The rows are grouped in 2 ways, from coarse to fine. Each group lies inside one group of the grouping before and may be the whole of it. The rows also spread widely along 4 directions, which tell nothing about the answers.
(in the rows, 128 means zero)
Known rows, each followed by its group in each grouping:
[ 80 156 107 110  76 156 112 106 114 104 139 130 101 145 138 131  83] : z_713 Kikov
[137 143 117 132 139 113 124 145 142 118 156  85 119 126 197 104 124] : z_713 Vuv
[124 102 134 110 129 108 117 112 128 168 119 139 128 101 100 129 124] : z_123 fab
[143 109 149  98 112 108 119  99 126 144 127 151 120 116  74 154  94] : z_123 Fibun
[164 130  90 122 118  83 149 123 138 119 171  63 128 110 197  74 130] : z_713 bivil
[132 143 117 147 109 146 136 128 130 110 153 122 113 140 145 115 100] : z_713 Gubus
[127  85 166 132 153 117 115 131 131 153 120 143  89 109 120 129 147] : z_123 nosem
[ 95  90 171 119 134 136 101 139 101 153 128 140 100 130  91 141 144] : z_123 Vavul
[163  57 176 167 178 124 136 163 156 174 108 114 113 126 129 114 174] : z_123 Fibun
[122  88 136  98 111 120 131 134 119 141 115 142  90 127 124 188 168] : z_123 fab
[118 157 103 137 111 127 127 107 135 118 168 116 122 131 129  89  71] : z_713 Gubus
[ 66 124 153  74  91 115 110  96  84 132 136 194  97 135  72 173 101] : z_123 nosem
[ 84 150  98 125  95 144 145 120 112 110 174 124 102 156 137 115  83] : z_713 Gubus
[115 156 103  95  95 114 130 128 120  99 176 103 101 146 171 127  98] : z_713 Vuv
[ 90 134 109 131  95 153 124 123 120 120 134 114 110 148 155 113 113] : z_713 Kikov
[ 83  91 148 106 114 135 123 142 116 149 112 151 110 131  93 154 143] : z_123 fab
[187 134  69 127 123 106 147 104 155 129 150  74 121  97 187  89 112] : z_713 Kikov
[130 103 146 101 123 112 125 128 108 147 143 124 100 111 116 151 130] : z_123 Vavul

New rows. What belongs after each?
[192 107 154  97 136  95 110  87 133 135 120 160 106  87 122 169 129] : z_123 nosem
[ 86 177 112 118  81 143  89  93 128 112 132 138 129 128 105 116  54] : z_713 Kikov
[122 125 132 149 131 132 113 154 132 120 142  83 128 137 171  86 147] : z_713 bivil
[ 65  85 149 107 104 141 126 152  78 134 151 145  61 149 106 167 157] : z_123 Vavul
[113 136 122 132 130 123 131 157 130 115 157  87 100 142 202 115 139] : z_713 Vuv
[140  88 134 111 126 118 142 129 125 151 121 122 106 107 136 148 157] : z_123 fab
[136 100 139 124 147  93 125 114 130 163 137 136 112  92 118 103 130] : z_123 nosem
[122 101 125  97 121 104 143 121 116 148 153 142  94 107 118 140 129] : z_123 nosem
[163 107 102 171 139 147 130 148 159 135 130  74 111 121 209  96 166] : z_713 Kikov
[172  85 202 148 185 144  72 134 148 143  83 169 105 112 127 154 172] : z_123 nosem
[129  92 139 137 153  92 125 122 148 177 134 137 117  92 106  84 123] : z_123 nosem
[ 95  76 149 115 133 126 134 145 104 149 132 148  76 137 118 142 173] : z_123 nosem
[184 135 113 143 143 133 120 119 146 110 139 115 113 136 176 130 127] : z_713 Gubus
[139 145 136 139 140 118 108 140 159 124 143  96 130 124 181  95 121] : z_713 Vuv
[ 41 118 145  66  82 140 110 116  93 134 121 183 107 140  59 193 102] : z_123 fab
[132 151 105 137 113 118 125 109 137 120 154 115 122 130 142  86  71] : z_713 Gubus
[117 143  67 152 123 113 164 131 133 143 186  92 108 127 160  58  98] : z_713 Gubus
[156 122 155  92 113 111  93  93 123 143 118 151  98  93  92 174 110] : z_123 Vavul
[140 111 123  97 122  91 133 105 106 147 146 143 102  94 112 131 114] : z_123 nosem
[117  91 178 116 134 140  96 139 101 141 122 149  79 121  93 168 146] : z_123 Vavul
[141  99 134 105 121 100 141 127 105 149 150 109  92  94 125 131 140] : z_123 Vavul
[ 59 116 114  73  77 120 143 132  65 135 173 137  74 136  90 163 123] : z_123 Vavul
[130 149 132 123  97 157  82  95 141 107 105 139 122 133 144 157  98] : z_713 Kikov
[138 137 132 131 137 139 115 144 145 114 148  99 114 139 195 121 135] : z_713 Vuv
[131  87 150 124 161 115 119 138 124 156 130 144  94 119 118 138 146] : z_123 nosem
[169  54 170 155 178 123 139 161 149 162 109 119 102 123 137 129 179] : z_123 Fibun
[ 70 129 111 149 127 131 147 179 126 126 173  78  98 162 194  79 147] : z_713 Vuv
[129 145 164 143 146 140  88 148 159 116 128 102 133 131 176 112 122] : z_713 Vuv
[152 121 140 129 143  85  96 113 143 184 142 100 134  63  92  59  94] : z_123 Vavul
[110  89 152 102 108 122 143 123 111 142 132 160  89 144  90 180 117] : z_123 Fibun
[ 88 134 145 130 124 154  98 159 132  98 140 124 103 163 176 145 136] : z_713 Vuv
[191  69 154 172 192 108 118 153 160 184 115  75 111  70 145  71 176] : z_123 Vavul
[ 96 118 141  87 100 113 133 102 114 146 135 154 112 134  53 142  75] : z_123 Fibun
[128  88 160 128 153 122 100 125 128 157 109 152 107 109 117 124 144] : z_123 nosem
[156 123 148 185 164 156  93 137 159 122 116 123 130 132 150  92 121] : z_713 Gubus
[166 127 139  91 134  77 106  83 134 150 138 137 122  71 100 126  94] : z_123 nosem
[101 110 173 117 146 123  94 120 121 151 110 167 107 114  85 141 125] : z_123 nosem
[156 145 101 135 117 134 110 111 150 125 127 102 119 112 167 102 113] : z_713 Kikov
[ 36 105 159 106 109 142 112 136 104 147 116 165 111 143  74 160 128] : z_123 fab
[163 174  71  92  78  94 143  75 122  94 185 129 108 125 153 147  53] : z_713 Gubus
[119  65 203 165 174 154  81 171 134 157 101 127 101 115 111 130 187] : z_123 Vavul
[119 132 104 140 113 142 110 128 145 127 137 103 121 128 159  97 118] : z_713 Kikov
[ 62 103 129 151 119 154 125 177 105 113 146  86 106 163 169 101 175] : z_713 bivil
[ 97 168  94 104  79 122 120  93 134 120 151 107 122 113 136 102  59] : z_713 Kikov
[168 147 157 138 151 136  74 133 161  98 119 119 131 124 188 137 126] : z_713 Vuv
[135 151 118 146 158 115 112 154 146 122 153  85 126 123 190  71 115] : z_713 Vuv
[163  79 174 151 185 121 110 139 153 158 104 135 103  96 140 116 171] : z_123 nosem
[111 106 127 183 158 154 129 159 142 125 141  92 119 152 169  79 135] : z_713 Gubus
[102 164 114 112 109 125 120 134 134 109 165 103 114 139 166 113  95] : z_713 Vuv
[108  52 160 146 154 138 124 171 116 164 131 111  81 121 139 126 195] : z_123 Vavul
[160 141  71 125 105 113 151 105 145 131 162  90 113 115 193 104 109] : z_713 Kikov
[132 109 149 100 101 110 133 105 109 137 128 165 100 135  77 180 103] : z_123 Fibun
[127 139 115 148 127 136 124 135 142 120 153 116 124 134 144  80  86] : z_713 Gubus
[167  69 146 132 180 101 129 137 139 158 125 130  87 105 157 128 182] : z_123 nosem
